There are 8 hidden switches. A switch that is on adds its own fixed numbers to the row, and there is some noise. The rows also spread widely along 13 directions, which tell nothing about the answers.
In the rows, 128 means zero.
Known rows, each followed by its switches (1 for on, 0 for off):
[ 97 102 117  65 133 130 165 171 135 107  99 105 142 164 103 101 125 116
  94  94 131 184  98 128 125  85 190 106 140 135 155 164 139 164  87 103]  0 1 1 0 1 0 0 1
[136 129 129 130 136 154 155 150 153 124 149 131 158 130 116  90 110 107
 137 145 111 116 114 144 150  80 153 112 107 124 107 134 136 137 152  91]  1 1 0 0 0 1 1 1
[150 113 137 113 115 125 131 180 148 112 178 136 165 120 142  93 141 143
 127 134 133 136 104 122  80  94 151 136 113 169 153 155 124 145 159 101]  1 1 0 0 1 1 1 0
[144 147 105 110 119 124 150 127 118 123 113 187 113  52 148 174 131 113
 129  84 154 125 109 121 138 135 128 124 125  91 118  92 154  98 124 110]  1 1 1 0 1 1 1 0
[133 118 133 143 173 179 176 153 122 149 128 200 107 113 158 119  90 126
 106 104 137 118  85 108 125 127 137 183 168 145  98  93 137 167 117 161]  0 0 0 0 0 0 0 1
[140 106 110 109 120 125 119 188 112 106 127 103 117 128 123 117 160 130
  90 153 112 170 106  90  88 103 174 117 100 177 154 151 113 177 124  99]  1 1 1 0 0 1 1 1
[151 112 102 145 122 140 124 140  99 149 137 178  86 100 143 132 104 126
 115 116 114 107 119  94 103 122 156 150 129 132 105 107 168 111 156  96]  1 1 1 0 0 1 1 1
[166 176  80 162 106 133  86 114 104 151 119 105 110  94 122 163 139 108
 133 138 102  98 148 146 158 161 104  98 167 108 132  72 143  91 115 108]  0 1 0 0 0 1 0 1
[162 104 104  90 130 154 131 179  75 169 163 181  98 125 135  99 115 132
 123  67  96 120 134 136  43 134 169 162 107  70 134  56 168  86 141 138]  0 1 0 1 0 0 0 1
[137 102 110  99 131 151 159 152 126 156 168 136 153 160 127  72  87 129
 126 105 126 119  94 156  95  95 159 148 180 151 136 123 153 133 148 110]  1 0 0 0 1 1 0 1
[143 116  95 120 136 158 158 171 139 139 125 121 134 138 113  87 134 108
 108 135 108 141 105 132 144 105 162 109 146 145 141 119 138 171 113  94]  1 1 1 1 1 1 1 1
[185 120  97 135  96 119 121 169 133 145 192 152 136  87 133 114 134 145
 136 125 106  96 130 134  88 146 118 133 105 115 149  91 157  96 160 102]  0 1 0 1 1 1 1 1
[153 148 106 156 142 187 132 146  96 142 177 114 114 111 126  91  96  88
 149 157  90 115 122 162 109 102 164 127 116  82 124  65 177  84 178  81]  0 1 1 0 1 0 1 1
[145 151 105 124 141 168 142 126 115 140 122 124 108 116 132 101 132  83
 132 147 118 133 116 150 137  93 155 111 117 102 116  98 139 126 147  91]  0 0 1 1 1 1 1 0
[139 117  97  87 110 120  96 147  64 129 121 133  99 111 119 142 129 133
 104  88 108 151 123 109  79 115 177 107 127 102 120  84 136 103 117 105]  1 1 0 0 1 1 0 1
[155 160 101 124 102 130 166 157 115 107 131  97  95  94 123 127 133 102
  85 175 144 137  84 115 129 134 104 129 143 165 215 101 101 182 135 126]  0 1 0 1 0 0 1 0
[145 175 108  79 107 143 132 132  79 124 155 117 114 103 137 108 116 104
 119 112 151 147  80 154  84  91 141 125 191 120 181  78 111 117 143 122]  0 1 0 0 1 1 0 0
[158  99  91  70  73  86 171 129 163 152 128 165 132 125 119  94 128 138
 110  98 146  94 114 136 139 114  96 114 127 112 159 122 123 139 129 116]  0 0 0 1 1 0 1 1
[168 138  89 128 124 156 175 170 161 139 165  75 151 142 114  79 147  94
 136 184 119 118 110 176 126 132 115 119 113 138 198 114 144 159 152  98]  0 0 1 1 1 1 0 0
[155 125 114  93 163 178 136 170 111 173  99 188 106 146 167  94 171 113
 108  80 132 143 102 131  88 118 158 165 187 153 129  94 119 168  88 164]  1 1 0 0 0 1 0 1
[153 121  74 102  68  78 133 115  78 132 134 120  89  85 119 172 101 134
 104 127 143 111 114 113 102 157 105 123 136 132 168  95 139 103 158 103]  1 0 0 0 0 1 1 0
[153 121  86 130 115 145 160 210 133 116 154  71 140 142  92 109 139 117
 105 132 105 144 111 131 113 158 154 112 137 138 234 110 174 154 110 101]  1 1 1 0 1 1 0 1
[130  99  99 101  88  91 131 124 126 125 127 118 119 130 100 119  98 137
 101 129 119 122 118 115 127 101 150 103 117 135 122 152 147 120 145  70]  0 1 0 1 1 1 0 1
[136 134 140 127 147 152 117 160 128 122 126 167 141 112 138 132 150 129
 128  83 118 140 136 115 118 116 169 127 109 105 107 117 145 113 114 123]  1 0 0 1 1 0 0 0
[143 128 124 103 110 135 152 151 134 122 118 151  95 125 149 103 150 104
 113 121 144 138 109 123  89 101 159 145 108 131 178 150 173 110 159  90]  0 1 1 0 1 0 1 1

New rows. What belongs after each?
[143 132 148 148 118 133  85 196 158  81 136 134 142 111 118 110 189 140
 105 124  93 157 140  61 122  86 194  85  62 137 137 172 132 150 112  79]  1 1 1 1 1 1 1 1
[129  74  94  89 142 119 171 161 139 137  80 155 121 117 130 147 153 124
 109 114 124 158 124 129 131 144 149 124  62 116  91 131 149 145  99 112]  0 0 1 1 1 0 1 1
[174 119 118 143 104 113  89 161 144 141 175 192 142  80 139 125 142 168
 130  93 105  93 141  99 106 131 125 123 104 109 101 104 134 108 125 118]  0 1 0 1 1 1 0 1
[128 137 101  76 111 120 146 160  81 101 135 127 115  80 114 157 120 116
 113  91 132 167 108 124  84 121 176 114  96  86 157  98 162  90 137  91]  1 1 1 1 1 1 0 0
[146  87 118  99 128 120 155 174 164 136 130 191 140 120 144 109 154 148
 110 105 133 127 114  97 108 111 143 144  85 153 109 157 126 168 121 125]  1 0 1 1 0 1 0 1
[143 103 105 156 140 137 148 164 135 126 137 100 134 126 122 131 124 133
 109 173 119 128 107 115 130 150 122 133 120 174 131 125 128 178 124 116]  0 0 0 0 1 1 0 0
[145 116  94 143 126 131 143 133 119 130 128 124 113 105 108 133 111 119
 108 170 103 109 119 111 148 123 130 112  91 134  90 103 122 152 142 101]  1 0 0 1 0 1 0 1
[157 115 103  87 158 177 146 159  91 165 136 131 107 142 154  78 154  91
 133 148 115 143 105 180  55 106 159 157 112 123 119  73 130 127 149 126]  0 1 0 0 1 0 0 1
[141 126 138 120 130 138 103 141 141 123 142 130 151 132 141 102 157 120
 143 144 115 131 132 138  98  79 169 117  84 139  95 157 136 106 164  83]  1 0 0 0 1 1 0 1
[141 158 138 104 152 179 137 151  95 118 101 150  92 108 151 112 174  83
 122 120 123 161 111 133  92  88 181 126  91  93 132  84 135 115 137 119]  1 0 0 0 1 0 1 1
[148 126 111 120 157 164 104 147 111 144  74 158  85 122 161 112 193 102
 106 134 112 158 117 109 116  94 168 118 119 140  80 111 104 170  92 119]  0 1 1 0 1 1 1 1
[143 107  85 137  91 101 106 122 112 150 172 138 136 102 115 136  66 148
 134 117 105  90 136 127 134 123 124 116 150 114  99 110 157  85 150  88]  0 1 1 0 0 0 1 1
[159 138 104 127 116 118 161 134 156 135 140 146 141  83 129 143 131 110
 146 142 130  97 132 158 151 140 101 121  76 100 120 116 148 104 156 101]  0 1 0 1 0 1 1 0
[145 153  95 109 119 142 183 129 122 126 105 105 105 110 116 125 130  72
 119 154 134 134 101 166 141 120 142 115 125 123 170 111 171 109 161  75]  1 1 0 1 1 1 1 1
[151 150  60 105 101 133 177 129 125 156 105 102 100 131  98 119 113  89
 105 124 129 111 108 156 170 143 111 105 181 110 194  89 154 143 111 105]  0 1 1 1 0 1 0 1
[157 142 107 110  94 107  61 152  79 117 147 139 105  75 122 139 147 150
 100 116  95 144 128  81  94 102 149  90 109 111 107  85  79 133 111 119]  0 1 0 1 0 1 1 1
[163 164 117 113  96 141 144 110 139 129 103 178  72 100 138 103 165  88
 119 114 137  98 125 109 131  85 143 109  86  79 157 112 158 104 159  83]  1 0 1 1 1 1 0 1
[141 102 118 168 139 134 113 162 134 115 137 140 129 106 119 135 125 150
 101 149  95 126 121  74 137 125 154 116 101 161  81 127 126 164 118 102]  1 0 0 1 1 1 0 1
[163 105  73 141 119 124  99 131 100 169 121 134 108 119 126 145 135 128
 122 125  99 104 150 131 116 161 134 121 134 127 103  91 158 105 128  97]  1 1 0 1 1 1 0 0
[142  92 107  72 130 113 149 159 133 120 188 137 191  82 115 113 122 139
 153 145 108 133 116 159  98  91 135 102  23  86  54  89  91 117 154 108]  1 0 0 1 1 0 0 1
[140 124 129 163 145 155 142 138 128 137 121 160 104 124 129 135 113 105
 132 125 106 100 150 122 127 134 162 148  78 107 108 130 198  88 167  90]  1 1 0 1 0 0 0 0
[134 133 131 118 157 186 168 169 110 120 127 170  98 114 136 109 124 102
 117  92 121 142 101 112  94 104 192 143  99  88 137  94 180 120 136 112]  1 0 1 0 1 1 0 1
[139 124 125  95 142 150 145 162 158 137 104 164 138 139 130  96 169 115
 121  97 120 138 126 124 135  87 167 115  99 120 112 145 127 157 105 117]  1 0 1 1 0 1 0 1
[162  96 111 126 115 131 148 192 164 131 124 133 136 145 119  95 177 133
 107 127 113 120 129 111 128 140 130 113  92 135 171 120 126 177 100 127]  1 0 0 0 1 0 1 1
[138 133 109  81 120 135 194 181 131 106 122 128 118 102 128 130 146 105
 108 107 150 164  87 135 104 132 147 130 104 112 200 114 159 138 124 116]  0 0 1 0 1 1 1 1
[155  98  74  42  88 102 144 136 114 155 115 128  98 146 126  80 158 112
 106 126 131 134 111 146  76  89 145 113 104 121 153 127 123 135 143  89]  0 1 1 1 1 1 0 1
[142 106  76 121 137 117 141 169 136 130 160  91 189  94 115 154 124 128
 142 160 111 144 121 164 142 152 123 113 113 154 101 123 123 139 126  99]  1 1 1 1 0 1 1 0
[152 138 107 112 110 111  95 114 133 144  67 167  83 113 165 141 198 123
  98 128 142 130 129  96 125 115 119 132 135 170 117 154 104 149 108 122]  0 0 1 1 0 0 0 1
[138 100 112 112 110 112 178 171 152 105 150 155 136  99 118 123 106 138
 102 116 141 131  95  95 125 114 149 128 102 143 153 149 154 154 143  90]  1 1 1 1 1 1 1 0
[126 138 137 104  94 104 123 126 148 100  74 188  97 110 135 142 163 126
  98  63 155 127 130  68 143  96 159 104 109 107 152 165 147 123 104  99]  1 1 1 0 1 0 0 0
[147 139  99 108 131 160 135 153  81 124  99 120  53 119 117 106 150  88
  90 153  97 149 115 101  99  96 177 109  70  95 139  85 125 155 133 100]  0 1 1 1 0 1 0 1
[157 141  89  98 125 142 103 162  91 139 143  72 139 130 130 115 170 102
 130 157 109 162 122 176  76 124 153 118 140 149 157  96 126 108 141  98]  1 1 0 1 1 0 0 1
[156 134 124 132  99 124 107 138 119 101 130 153  79  86 137 116 164 114
 105 161 118 123 124  75  93  82 158 113  44 122 130 127 129 125 168  74]  1 1 1 1 1 0 0 1
[153 136 110 103  80 126 135 155 140 118 132 115 108 148 113  81 157 105
 114 122 126 116 128 121 103  97 156 105 108 112 217 140 163 116 150  80]  1 1 1 0 1 0 0 1
[135 104 125 133 107 120 123 141 162 137 100 196 120 141 121 113 129 143
 112  55 123  94 149  79 160 110 155 106 125  97 124 148 166 130  95 104]  1 1 1 0 1 0 0 0
[144 110 108 140 148 146 157 153 160 143 132 142 150 129 153 125 136 116
 133 137 143 122 109 144 128 138 134 158 151 183 128 159 169 141 138 100]  1 1 1 0 1 1 0 0
[116 113 113  67 110 105 153 179 129 102 119  74 157 156 101 126 143 129
  96 121 138 180 106 132 103 118 163 115 128 174 190 176 124 160 115 107]  1 0 0 1 0 1 0 0
[163 108 106  74 116 112 172 177 163 119 142 153 148  91 123 107 174 127
 119 138 127 130 106 134 111 115 116 106  34 100 125 102  90 167 120 126]  0 1 0 1 1 1 0 1
[142 152 136 137 187 207 167 155 116 141 144 162 134 109 158 105 122  87
 143 127 128 135 101 163 109 113 159 165 134 117 106  77 153 120 150 129]  1 0 0 1 1 0 0 0
[153 119  86 148 115 127 156 109 128 158 131 177  97  97 140 130  86 120
 113 136 142  74 111 111 151 132 101 154 162 151 116 110 147 136 154 105]  1 1 1 1 0 0 0 0
[136 114  95 105 137 143 153 190 117 125 173  86 169 123 108 124 116 115
 137 140 107 156 119 170  94 135 163 135 106 132 151 120 168 107 151  95]  1 1 1 1 0 0 0 1
[144  77  70 108 112 107 166 122 110 168 146 147 123 111 117 130  66 140
 119 121 120 103 112 149 127 147 114 139 141 121  95  85 157 109 148 106]  0 0 0 1 1 0 1 1
[142 124 124 118 103 124 137 149 128 106 115 166  87 107 133 118 143 131
  88 114 136 128 102  61 110  95 156 120 105 136 155 133 134 157 128 104]  1 0 1 0 1 1 0 1
[131 134 116  69 130 128 165 188 100  86 144 107 136  88 114 138 138 116
 103 138 130 185  84 127  79 104 166 123  77 132 152 109 108 148 136 116]  1 1 0 1 0 1 0 1
[145 103 113 161 128 134 126 158 167 138  76 149 115 156 105 127 161 126
 103  99  98 105 163  91 173 149 159 100 100 121 127 152 175 147  88  96]  1 1 0 1 1 1 0 0
[173 131 106  52  76 130 200 197 155 107 165 124 118 129  83  37 166  94
 115 134 112 116 112 128  98  67 149  78   4  43 231  94 117 164 159  95]  1 1 1 1 0 1 1 1
[142 109 115  94 117 111 125 169 139 131  99 152 130 133 125 143 173 134
 112  83 118 142 144 118 108 137 162 124  95 128 138 155 161 115 110 109]  1 1 0 1 0 1 0 1
[134 108 100 125 117 131  96 118  88 136  67 125  58 147 123 133 151 110
  94 127 107 135 142  83 115 113 181 102 102 124 116 133 153 130 122  81]  1 0 1 0 1 1 0 0
[137  86  63 126 148 123 140 148 119 155 102 103 142 114 128 172 142 122
 126 152 116 143 125 154 143 178 116 123 130 156  88 103 142 139  99 113]  1 0 1 0 1 0 0 1
[158 115 100 101  97 106 119 128 134 148 124 157 113 121 153 112 157 133
 112 117 148 116 116 113  97 111 129 139 143 170 146 150 132 133 146  98]  1 0 1 1 1 1 0 0
[136 126 126 100 117 129 141 160 144 123  96 134 114 146 129 104 160 118
  95 118 131 147 110 110 125  96 154 119 131 155 155 159 117 173 108 118]  0 1 0 0 0 1 1 1
[145 146 159 100 111 142 136 149 148 116 124 177  99 141 156  66 158 121
  94 116 150 126  95  90  93  55 150 147 134 160 170 161 103 172 139 130]  0 1 0 0 0 0 0 1
[144 156 119 111  77 100 107 123 152 113 112 166 127  94 133 140 154 132
 121  71 148 113 133 103 147 107 131  99 147 113 164 146 149  95 115  95]  1 1 1 0 1 0 0 1
[136 134  93  87  66  78 158 141 115  86 122 126 101  63 104 160 123 124
  90 117 147 144 101  92 127 121 135  94  92 110 190 121 145 111 141  79]  1 1 1 1 1 0 1 1
[139 135 127 108 125 142 139 148 135 131 141 139 135 135 123  97 122 124
 120 117 118 127 117 132 118  92 155 126 121 127 128 137 135 129 141 110]  0 0 0 1 0 1 0 1
[148 100  65  80  84  80 150 143 115 127 148 140 143  69 113 152 107 146
 114 109 143 122 101 122 136 140  95  99 130 108 133  75  97 145 107 121]  1 1 1 0 1 0 1 0
[149 123 115  78  93 104 166 164 153  97 125 111 126 120 120 104 176 113
 104 156 146 141  98 122  97  99 135 110  66 147 192 151 118 156 148  93]  1 1 0 0 1 1 0 1
[152  94 113 109 148 161 139 167 127 161 169 165 148 137 145  82 126 123
 154 117 104 117 126 153  79  95 170 150  91 113  85 115 158 110 166 105]  1 0 1 0 0 1 1 1
[147  63 103 111  93  71 150 164 150 115 158 191 140  74 114 150 101 181
 100 100 124 102 115  71 117 138 124 123  62 129  93 131 136 138 131 102]  1 1 0 1 1 1 0 1
[140 129 121  97  91 111 105 134 126 124 181 130 155 121 128  98 108 134
 142 118 130 113 127 134  92  72 149 119 122 126 135 147 129  98 172  87]  1 1 1 0 0 0 0 0
[138 145 102  78 137 161 183 150 117 124 111 115 105 124 121  97 148  67
 119 154 128 151  97 158 113  85 166 120  82 109 149 111 137 142 152  92]  1 1 1 1 0 1 0 1
[142 118 126 126 121 134 177 156 169 105 157 155 133  97 128  91 116 120
 117 160 134 109  89 106 136  85 124 124  76 126 131 129 119 170 148 103]  0 1 1 0 1 0 0 1
[159 165 132 170 138 166 134 167 157 116 131 129 128 113 126 113 166 106
 114 158 108 113 127 110 153 126 128 119 106 141 157 111 122 165 125 123]  1 0 0 1 0 0 0 1
[134 109 124 114  96  93 145 150 145 106 119 176 119  93 122 154 120 155
 101  76 137 123 119  83 137 131 138 113  99 109 137 140 155 121 112 110]  0 0 0 0 1 1 1 1
[143 149 126 122  96 117 113 131 151 118 111 112 120 138 129 105 158 114
 110 149 130 127 121 120 137  86 140 106 136 164 158 174 122 141 140  89]  0 1 0 0 0 1 1 1
[156  67  77 120  86  81 129 143 123 153 157 144 135 112 117 136  95 163
 118 119 115  94 126 120 108 151 121 128 129 147 115 123 161 109 148  88]  1 1 0 0 1 1 1 1
[141 101 106 135 140 121 117 170 159 143 129 138 186 123 116 144 138 144
 136 105  96 130 150 143 158 143 148 110 119 137  80 146 151 120 102 104]  1 1 0 1 0 1 1 1
[145 164 120  73 110 150 163 139 117 128 134 175 101 107 136  89 123  98
 115  86 145 127  91 125 104  69 161 133 145 100 169 107 143 120 151 107]  1 1 1 1 0 1 0 1
[119 106 116 108 103 125 119 156 110 107 132 109 121 145  95 101 115 128
 105 110 100 148 130  97 114  80 194  88 100 106 147 140 154 121 134  75]  1 0 1 0 1 0 1 1
[141 114 111 115  87  96  92 134 119 123 114 157  98 110 136 132 143 153
  97  97 126 133 124  72 112 102 151 108 133 141 129 147 132 129 116  96]  0 0 1 0 1 1 1 1
[136 141 113 100 110 122 115 143 129 125 121 183 136  90 126 145 133 134
 126  43 125 134 131 115 135 110 167 104 137  84 118 118 165  85 104 100]  1 1 1 1 1 1 0 1
[127 169 121  50 141 175 209 177 114 114 140 138 126 112 126  92 123  78
 119  87 149 169  75 170  96  90 167 143 137  81 203  88 149 125 132 132]  0 1 1 1 0 0 0 1
[130 119 125  95 155 161 128 184 103 135 117 162 127 130 154 132 154 127
 121  58 129 176 116 127  67 129 199 158 148 131 139 128 187 101 112 121]  1 0 1 0 1 1 0 1
[140  89  70  69 108  93 116 139 105 147  96 124 114 120 137 143 158 135
 103 125 130 156 112 129  97 128 135 115 131 152 107 127 112 144 101 107]  0 1 1 0 1 1 0 1
[136 169 115 151 147 168 123 134 117 123  99 125  98 100 140 137 144  86
 116 144 119 155 113 128 146 107 169 120 149 141 123 125 164 115 133  81]  0 1 1 1 1 1 1 1
[123 102  97 107 117 113 139 147 132 123 154 130 164 104 109 130  91 142
 123 114 117 135 109 126 135 102 159 107 129 135  92 138 148 119 132  78]  1 1 1 1 1 1 0 1
